The same things were measured in two ways. Each way mixes the same 10 hidden numbers, adds some noise and spreads widely along 5 directions of its own, which tell nothing about the thing.
Some things both ways: the first way, then the second way.
[ 12 -27 -14  -3 -15 -27  -6   8  -9  17  18   9  18   7   3  12 -21  16
 -20   1   4]
[ 10  -8  -3 -28   8   1  22 -21   1  20  -9  18  13  -1 -16  -2   0  -6
   5   4   1 -10 -12  13  -5   4]

[  0 -14   7  -2  -6 -11 -28   8   0   4  26  -6  39   0   2   7   2  23
 -20  20   5]
[ 10  -4 -41 -40  -1   7   6 -20 -10  19   7  32  -6  10   0 -27 -10 -22
  12  16   2  -5  -7  27   5  22]

[ -8  31  39  -9  -3  21 -22 -17   4  -8  -3  -9  20  -5  -5   2  18  25
  -3   9  11]
[ -2  -4 -37  -5  12  30   3 -19 -13  10  25  13  -2  16  17 -29 -11 -23
   1  -5  -1  17 -25  15   6  26]

[-10 -34  -3 -16 -19  -1  -2  22  34  -1  -7 -13  11  -9  -6  -4   9  32
  16   6  -4]
[-17  -4  12   6   9 -14  -6  10  22   6  -7   4  11  10   3  14  16 -11
 -11 -21  21  30   2   0  -5  -4]

[  0   4  11  -1  -3  18   2 -17 -12  -8 -12 -14   9 -26 -14  -6  14  -6
   6  -8  -5]
[-15  -1   0  -4  20  -2  27   5   4  -7  13 -11   5  -6   6 -12   2  12
  -2 -13   9   6 -25  18 -15   0]

[  4  25  -3  -2 -18   4  -5  -9  -7 -13  -1  -8  12 -27  -8  -8   3  16
  -1 -11  16]
[ -9   4 -30 -10   5  10   1 -15  -7   5   9  16  -6   5  14 -20  16 -20
   3  -4  12  18 -13  17  -1  19]

[ -6  -5  23  -8  23  19  11   5  -6   0  -2  -8  24 -22  -9   7   7 -12
  10  15 -32]
[ -2  -7  12 -16   3   1  -8 -19   4   0 -11   5  16  -5  18   4  21 -18
   5  -4  23  21   1   9   5   0]

[-15 -38  18 -35  -9 -12 -20  26  19   6  -2 -34   0   0  -3   2 -12   0
   2  12  19]
[ -3   4 -17 -12   4  -2   3   0 -26 -22  10  12  16   1  22 -43   2 -14
  30 -26  11   3 -40  13 -16  22]

[ 15  -7 -10   7 -11  13 -14  33   7  -3  18   4  34  14 -23  19   3 -10
  -6  35 -20]
[  8  -7   6 -27 -18 -19 -10   1 -11   0 -11  21   5 -10   5 -11 -14 -14
  29  -6 -14   5  -9   4   2  12]

[ 24   5  22  -7  11   8   6   3  -2   8 -33 -36 -14 -42  -3 -14   3  -3
   2 -18  13]
[-17   8   2  14  -8  -7  -9 -19   2 -27   2   8   3   0  53 -23   8 -27
  32 -30   1  30 -22   2 -24  13]

[ -3  18  18 -13 -24  23 -25  -8   3   6  -2  -6  23  10 -26   3  16  13
   3  -6  -2]
[  4  13   2   8   1  14 -15 -10   2   5 -13  12   6  -2  -3   7  -1  -8
 -21 -17  -4   9  13   2 -12   6]

[-23   9  13  -7 -26 -12 -21 -46 -19   9  -5  12  12  -7  11  13   4  22
   7 -16  15]
[ 14   0 -25 -59 -26 -27 -31  -9 -14   6 -23  36  13   2   6 -33 -14 -34
  51   5   2 -22 -11  12  -6  17]

[-13  -2  -7   4 -33   3  -2  22  21  -2  -2   2  17   8 -10   8   2  38
  -1  20 -20]
[ -8  -1   0   7  -1 -13 -24   8  22   8  -8   5   5  16   5   0  12 -20
  -2 -13  16  33   1  -9   9  -4]

[ -2 -23  12   4 -39  -6 -16  -1  15  25  -6   8 -11   7   5   2   1  42
 -13   0   5]
[ -6  -3  11 -16  13  -2  27  -6  -4  24   7  -8   6   5 -13  -5 -47  -6
  25   2   0  -3 -43 -14  -7  22]

[ 20   3  27  -2   7   8 -30  -9 -17  18 -17  -3  14 -10  -4  20  10 -25
   5   4  11]
[  0   5  -4 -37 -23 -12 -19 -12 -17  -3 -15  29  15  -9  10 -25 -31 -30
  31 -16 -20  -5 -13  17 -11  24]

[ -9  12 -26  19 -47 -16  -6  -8 -32  -4  20  25   8   7  -3  18 -23  16
 -27   9  -5]
[ -3   5 -17 -13  31  14  14  -1   5  15  14 -12   3  13 -21 -12   9  -1
 -24  12  47  10  -7   6  12   5]

[  6  18   8   4   6  -9   4  -2  -1  -7   5 -14   5 -26   8   8 -11  18
  -6  10  18]
[ 14 -11 -38 -35 -13   0  -6 -16  -7  19   2  26   1  16  11 -34 -11 -23
  37  10 -17  -8 -24  16   7  11]

[ -9  11 -18 -10 -19 -10   5 -14 -14   4   2  11   2 -33   4   9 -11  -4
  15 -14   9]
[ -3  -7  -1  -6   5 -23  -2  18  15 -24   6  11   7  -2   2 -20  21   0
 -15 -22  15  25   4  22   5 -10]

[ 24  17  19  -3  15  17  -8 -20 -10  -4   0   8  33 -16  -7   6  14  -6
  -3  -3   8]
[ 18 -11  22  -1   5 -10  -1 -13  23 -11  -7  11   1 -14   5   5  -8  -9
 -11  -6   9  12  11  -7  -9  -5]

[ -5  -9  -3   2 -20   4   7  -6  -5   9   1  11   6  -3  -4   5  -2  18
  -3  -1 -17]
[  7   1  21  -9  -3 -19 -10  -7  20   5 -20  12   9   4  -2  11   6  -9
   5  -2  16  14  17  -3  -5  -8]

[  1   8  -2 -17   2   3 -10  20   0  -4   3  -9  18 -26  -7   7  -3 -15
   9   8   1]
[ -3  -1  -5   6  13  -1   0  16   9 -16  10   5   5  -5  -8 -13  19   4
 -39 -21  12  28   6  18  10  -4]

[ 10 -24 -16  -5 -24 -14  -3  27 -14   6   5  -2  -9  -8  -4   2 -28  -7
 -23   7   7]
[  5  13   4  -9   5 -14  13   5  -6  -5   0   7   3   0 -14 -15   2   5
   3  -3  20   8  -4   5  -5   9]

[ 35  37   2   4   7  14  -6 -19 -20 -28   5   2  21  -3 -15  21   0 -30
  -9  10  26]
[ 16 -11 -10 -10  15  16  11 -20  -2   0   4   6  11  -7   1 -19  -4  -9
  -1  -4   5  -6 -21   5  -6   6]

[  7   7  23  -7   9   0 -11   3 -15   2   2 -27  10 -15  -5   5  -6 -10
 -11   8  10]
[ 14  -1 -13 -22  -6   1 -12  -2 -13   0  -1   8   3  -5  11 -25 -23  -5
  30   2 -10 -14 -21   4  -6   9]

[ 11  -1 -37  12 -20   1  10  28   4 -11  32  13  26   8 -20  21 -14   1
 -10  29 -20]
[ 17 -10  10 -18   0  -8  -7  -9  12  15 -19  11   7  -3 -11  11  15  -5
  -4  10  14   6  13   0  11 -11]

Other things, the second way, with their names:
<553>: [ 16 -12   5  13   2  -9 -10  18   1 -28   9   4   9  -2  11 -26   0   4
   3 -24  -3  18 -15  -4   4  -7]
<423>: [-20  -9 -12 -14  14   0 -14   8  13  10   9 -14  10  16  22 -10   7 -13
  14  -1  30  17 -23   8   9  -3]
<158>: [ -8 -11 -19 -18  14   2  -2  -9  14  17  14   2   0  23  17 -10  -2 -18
  12  11  28  16 -12   8   7   5]
<676>: [ 17  -8   1 -12 -12 -40 -12  24  20 -22 -18  36  15  -3 -14 -14  32   6
 -17 -27  -7   8  26  27  -3 -24]
<476>: [  9  -5  26 -13  -5 -24  -3   8  -6 -10 -13  -7  14 -16   8 -12 -19  -3
  45  -9   4  -7 -35 -21 -10   2]
<149>: [  2  -8 -21  10  20   7   4  -4  26   3  15   3  -5  21  12 -11  25  -1
 -13   2  21  20   0  11   2 -13]
<60>: [  9   1  -9  -2 -15 -13 -26 -13  19 -10  -8  24   5  14  21 -21   2 -24
  13 -13  -3  16   9   8  -7  -3]
<125>: [-14  19   4  18  12   5   1  -6  33  -3   4   5   1  11  -6   5   5  -4
 -51 -21   8  30  29  20 -12  -5]
<481>: [  5 -20 -10 -12  22  14  19  -9  10  25  11   0   6  12 -11  -2  -1  -3
  -8   9   8   8 -18   6  14  -1]
<41>: [ -4  -3   5 -26   2  -8   2 -22   8  19 -20  10  13   1  10   8   7 -16
  27   5  15  -8 -11   3 -16   3]
<98>: [ 25  -9  -7 -14   5   7  -5  11  -1  14  -8   3   5  -9 -27  -8 -22  10
 -11   3 -16 -20  -8  -1   5  -5]
<101>: [ 21 -14  35  -8  -2 -11  -4  -9  -1  -1 -18   5   7 -23  -3  12 -18 -12
  14  -3   6   7  -9 -28  -2   6]
<567>: [  0   6  14  24  18  -4   2  13  19 -14  -2  -2   6  -4  -9   7  18   6
 -35 -24  21  24   9  -4  -9  -9]
<36>: [ 14   3 -33 -12 -13   6  -3 -10 -25  10   3  32  -9   7   2 -26   9 -15
  19   2 -14  12 -11  10  11  21]
<347>: [ -7 -10  -7 -18   3 -20  47 -13  -4  -1  10  27  -8 -10   2 -14  10  -4
  18  -7  -2  14 -24  23 -13  18]
<665>: [ 11 -11 -28  14 -15 -28  -1   5  24 -23  12  36  -5  21  22 -41  20  -7
  14 -25 -26  24  -6  20  -6 -11]
<355>: [  2  12  -4  17   0  -8   1   8  10  -3   0  15   5  13 -11 -13   6  -1
 -13 -23  -6  18   0   4  -8   3]
<187>: [  3  -1 -15  -8   3  -5   8 -22   8 -15  13  18  -4   4  23 -32  -3 -22
  14  -7   9  14 -13  10 -12  12]
<400>: [ -1   7 -18 -14   3 -10   7 -15  15  -4   1  32  -1   4 -16 -20  12 -23
 -29 -13  17  21  18  24  -3  11]
<319>: [ 17 -10  -3 -18  -7   1   5 -28 -18 -10 -15  19  20 -15  22 -25   9 -12
  48 -13 -14 -21 -37   3 -23   7]
<54>: [  4   1  27 -22  26   2   5   2  13  29 -18 -24  16  -8 -33  24 -26   7
  -9  16  34 -21  -7 -20  -5  -6]
<357>: [  4  -6   7  -4   9  -4  -9  10   8  11 -18  -8  19  -1   0   6  16   9
  11  -9   7 -10 -17  -6  -9 -16]
<234>: [ -3 -12  -7  -5  14  19   5 -13  -8  15   3   3   3  -1  11   4  18 -10
   0  -1  13  19 -16   3   7   7]
<336>: [  4  -2 -19 -15  11  15   0   6 -12  16   4   8  17  11 -18 -14   0  -2
  -9  -7   3  -1 -15  16  11   8]
<412>: [ -9  -5  -5   7  26  28  32  -1  -4  32   6 -11  15   9 -25   6   5  11
 -20 -11  -7   5 -33   7   7   3]
<232>: [-12   1 -14  -5  -1  -1  -3   1  -3   9  -1  13   9   9   5 -13   0 -14
   4 -19  -9  13 -18  13  -3  11]
<368>: [ 10  -4  -1   0  14  32  -9  -6  -5  30  -1   1  -6   0  -4  26   5   8
 -24  15   4  14  16   3  15   0]
<441>: [ -9  18 -25 -12  -7   0 -27 -18  -9 -23   4  14   0   6  47 -37  14 -33
  28 -11  31  19  -5  14 -13  21]
<457>: [ 10  -1 -22  -6  11   7  30  -3  -6  10  18  19   0   9 -25 -25 -18   3
 -13  -9 -17   0 -18  18   0  16]
<244>: [-11   8 -19 -24  13 -18  24  -4  15  13  -1  18   6  15 -20 -14  13  -9
  -7  -5  27   2  -5  23 -13   8]
<47>: [ 18  -6   9 -18   5 -11  10  20 -18   2 -15   1  15 -22 -23  -4   6  23
  11  -5  -3 -23 -23   1  -5  -5]
<540>: [ 10   0 -15  -5  19  10  28   4   8  18   5   9   2   2 -39  -5   0  20
 -39  -4 -10  -9   0  23  -2  -5]
<585>: [-23   9 -12 -23  18   5  14  -7  14  29  -8  11  13   7 -29  10   4 -15
 -37 -10  19   4   5  25  -7  10]
<206>: [  3  -1   1 -51  -5 -13 -16 -10  -4  22 -37   8  19 -14  -3   5   2 -14
  33   9  15 -33 -10   4 -15   0]
<514>: [  5 -11  -7  -9  17  26   2 -16   4  17   1  -2   2  -8 -10   2   6 -11
 -29   5  11  14  -2   4  17   3]
<482>: [ 26 -14   7   6 -31 -18 -45  12  -7 -13 -25  15  13  -6  31 -15   0  -7
  52 -21 -39  -3 -21 -17  -5 -12]
<146>: [ -2   3   9 -22   1  -4 -25  12   6  11 -22  11  24   1 -19  11   5  -6
 -25 -14   8   5  18  18   6  -6]
<487>: [  4 -15 -26 -31  16  34  -8 -18 -13  32   4   5   0   0   2   0   2 -20
  -6  20  17   7 -10  10  24  15]
<302>: [ 23  -8 -14  -7  11   6  10 -21  16  -5  -3  17   4  -8 -11 -20  16  -9
 -22  -3   9  -1   3   8  -2  -7]
<350>: [ 10   0   3  -3   2  16  -5 -30 -13  14 -24  13  13  -9 -10   8  45 -26
  -7  -1  29  27   1 -10  19  10]
<501>: [ -2  -9 -14 -24 -10 -21  12 -15  -5 -13  12  27 -11  -2  32 -32  -4 -23
  41  -2   1  18 -21  16  -9  21]
<326>: [ -4   2 -30 -14   7  17  26 -31  -7  13   7  17   6  10  14 -25  11 -11
  20  -5  -9  -7 -29  27 -19  14]
<196>: [-20  24  -6  -3  -7   2 -17 -11   0   0  -3  12   2   9  19  -7 -10 -19
   4 -17  -1  20   5  16 -17  18]
<589>: [ -2   6  -7 -13   1 -36  -7  23  20 -23   2  12   9   7  -4 -30   3   0
  -2 -21  15   4   2  20 -13  -8]
<394>: [-24   2 -10 -17  10  -6  25  18 -21  26   0   6   8   0 -22   0   7   3
   4 -16   0   7 -35  13  -2  22]
<134>: [ -8  -1 -29 -15  15  14  10 -16   6  11  20   8  -4  12   1 -22  -2 -22
 -14   2  20  21 -10  19   9  17]
<132>: [  9  -9  -5 -11  10 -11  34  -3   4  24  10  15  -2  17 -20  -9 -19   0
  18   5  -2   0 -26  -3  -4  13]
<87>: [  5  -7 -16   1  28   9   4  18  12   4   9 -21   9   2 -19 -17  12   9
 -22  -4  26  -1 -22  -3   9 -12]
<517>: [  6 -21 -12 -26  15   3  17  -1   6  41  -2   7  10  15 -22   5  -2  -2
   5  11   3  -9 -22   4  12  -2]
<30>: [ 17  -3  13 -11   4  -2   4  -6   1  15 -15  10   8  -9 -22   9 -11  -3
  -2   0   1  -4  -2 -10  -1   4]
<84>: [ 13 -17   7   7  14  -2   6  30  -2   9   2  -4   5  -3 -18   6  -4  21
  -6  -9  -9   3 -21 -10   7  -6]
<504>: [  9 -14 -25  12  14   5  -8  18  21   2   5   7   4   9  -6 -11  27   6
 -29 -17  -1  10  -2  11   5 -20]
<592>: [  6   6  19 -21  -5 -10 -21 -14   7   3 -41   3  21 -20  -1  11  15 -11
  12  -4  16 -14   4  -5 -16  -9]
<648>: [ 24 -17   4 -11   0  -8  22 -28  20   9 -13  28   6  -5 -12  -4  -2 -10
   2  -4 -20  -6  -5   4 -10  -6]
<461>: [ -6   7  16 -33  -9 -20 -23  12   0  29 -28  13   5  -5 -26  27  -3 -11
  -8   9  20  14  24   0  15   8]
<654>: [ 19 -16  10 -17  10   4 -20  -1   9  13  -3 -17   9   2   2  -1 -20  -8
  15  19  23   1 -12 -23  18  -7]
<426>: [ -4  -9 -16  -3  32  18  42 -24  17   6  29   0   0  17  17 -14  -3   5
   0   4  11   0 -22  24 -19   0]
<469>: [  6 -11 -17  -1  -3  -5   1  11 -10  -8  19  14 -14  -3  12 -24  -8  -4
  11  -6 -13  22 -19   5   9  13]

Some of these things the first way, each followed by its name:
[ 14  12  -3  -3  -3 -20   5   2 -12  -1  -5  -8  12 -17   6  -2 -16  30
 -17 -10  16]
<665>
[ 20 -25 -17 -17 -12  -7 -11  52  19  -9   5 -22  19   2 -20   0 -10  -6
  -9  20   8]
<567>
[  1  -9   1   5   5 -16   6  15 -13  -8  15 -19  30  -4  -2  -2 -14  29
 -31  14 -13]
<149>
[ 14  14 -12   6 -16  -8   3   7  13   5   6 -11  -8 -16  -1   8 -12  14
  -2  -2  15]
<60>
[  1  12  -6  -4  -8   0   5   1 -16  -4   8   3  22  -7  -7   4 -11  15
  -8   0  -4]
<234>
[ 19  -4  -2  15  -8   0   5 -20 -10 -10  16 -12  10  -3  -7  -1   0  13
 -26  -1   8]
<426>
[ 28  -4  -1 -12   4  -6  -5  19   0  -7  -2  -4   7 -11  -2   5 -13  -6
 -10   8  26]
<30>
[ 22  -3  20  -7   2 -24 -20   4 -37  16  -7   3  14  -7  13   7 -23   4
 -36  -3  27]
<457>
[ 17 -12   0   8  -2  -3 -11   4 -10   2   9  -1  30 -13  -4   0   4  12
 -20   4  -2]
<501>
[-16  16  27 -23   1  -1  -4 -17 -19   0 -15  -3  -4 -20  10   9 -13   2
   7  -1  18]
<336>
[ 28  -9   8   9  -9  -3  -1   2 -13 -20  -8   9  13   9   1   3  -4  21
 -36  17  17]
<132>
[ -2   3  18  -1  15  -1   7  -3  -7  -7   2   0  19 -17   7   7  -5  18
 -10  15  -4]
<481>
[ 12   5   3  -4 -13   0  -9  10   2  -4 -17 -11   8 -10  -8   5   2   4
   3   3  11]
<232>
[  5   1  -4  -1  -5 -10  12 -12  -3 -18  -2   8   8 -11  11   8 -10  26
  -2   9  17]
<517>
[  3 -29   0 -16   6   4   2  26  16   1   3 -33  14 -14 -19   4   1 -14
  12   9 -14]
<592>
[  6   7   7  10  -5   7  -7  -7 -49   0 -19  28  30 -17   0  12   4 -10
  -4   7 -19]
<461>
[-14  -1 -11  11 -13  -4  13   7  10  -8   2 -19  -4 -24   1   9  -5  16
  12  17 -12]
<423>
[ 17   7 -17   1   1 -21  -7  25  -8  12  22  -1  21 -19   0  13 -21  -1
 -14  10   5]
<514>
[  5  24  18  -9   2   1  -8  12 -28  -9  -3  -5  23  -9  -5  -4 -13  15
 -24   8   6]
<36>
[ -9  14  24  -6 -12  15   5 -31 -20   4 -20   6  -4 -10  -4   4   4   3
   5 -13  -6]
<476>
[-15   5  17 -21   7 -11   1   4 -27  21  12 -10  14 -24   5 -13 -22  31
 -14 -14  -5]
<368>
[ 11   5   3 -15  -2  11   3  -8   3 -13   6 -19  12   7 -21   8  -2 -11
   5  -1  11]
<319>
[ -8  34  22  15   4  -6   7 -30 -46   6   0  19  13  -7  12  20 -15  10
 -19   5 -15]
<654>
[  4  -4 -28 -21 -10  -9  17  55  22  -4  14  -1   4 -16  -7   4 -33   4
   0  19   0]
<350>
[ 13 -35  -8  -5 -22 -30 -17  20 -41   5 -23   6  33  11   0   4 -16  12
 -24   0  -1]
<394>
[-16 -40  14 -13 -21 -20 -16 -20 -10   7 -16   0  17 -12  14 -10   8  37
  -9 -13   6]
<244>
[  1  13  10 -10  -4   1 -21  11   1  -2  14 -12  27   1 -12  14  -4   2
  -5  16   8]
<98>
[ 11 -15  13  -7  -5  -9 -23 -18  -9   4 -25  -1  20 -24   6   2  18   5
   7 -12  20]
<585>
[ 30 -20 -13   5  -7  -1  -7   5 -22  -8   7  12  46  -3 -13  -3   8   8
 -25  -1  -3]
<347>
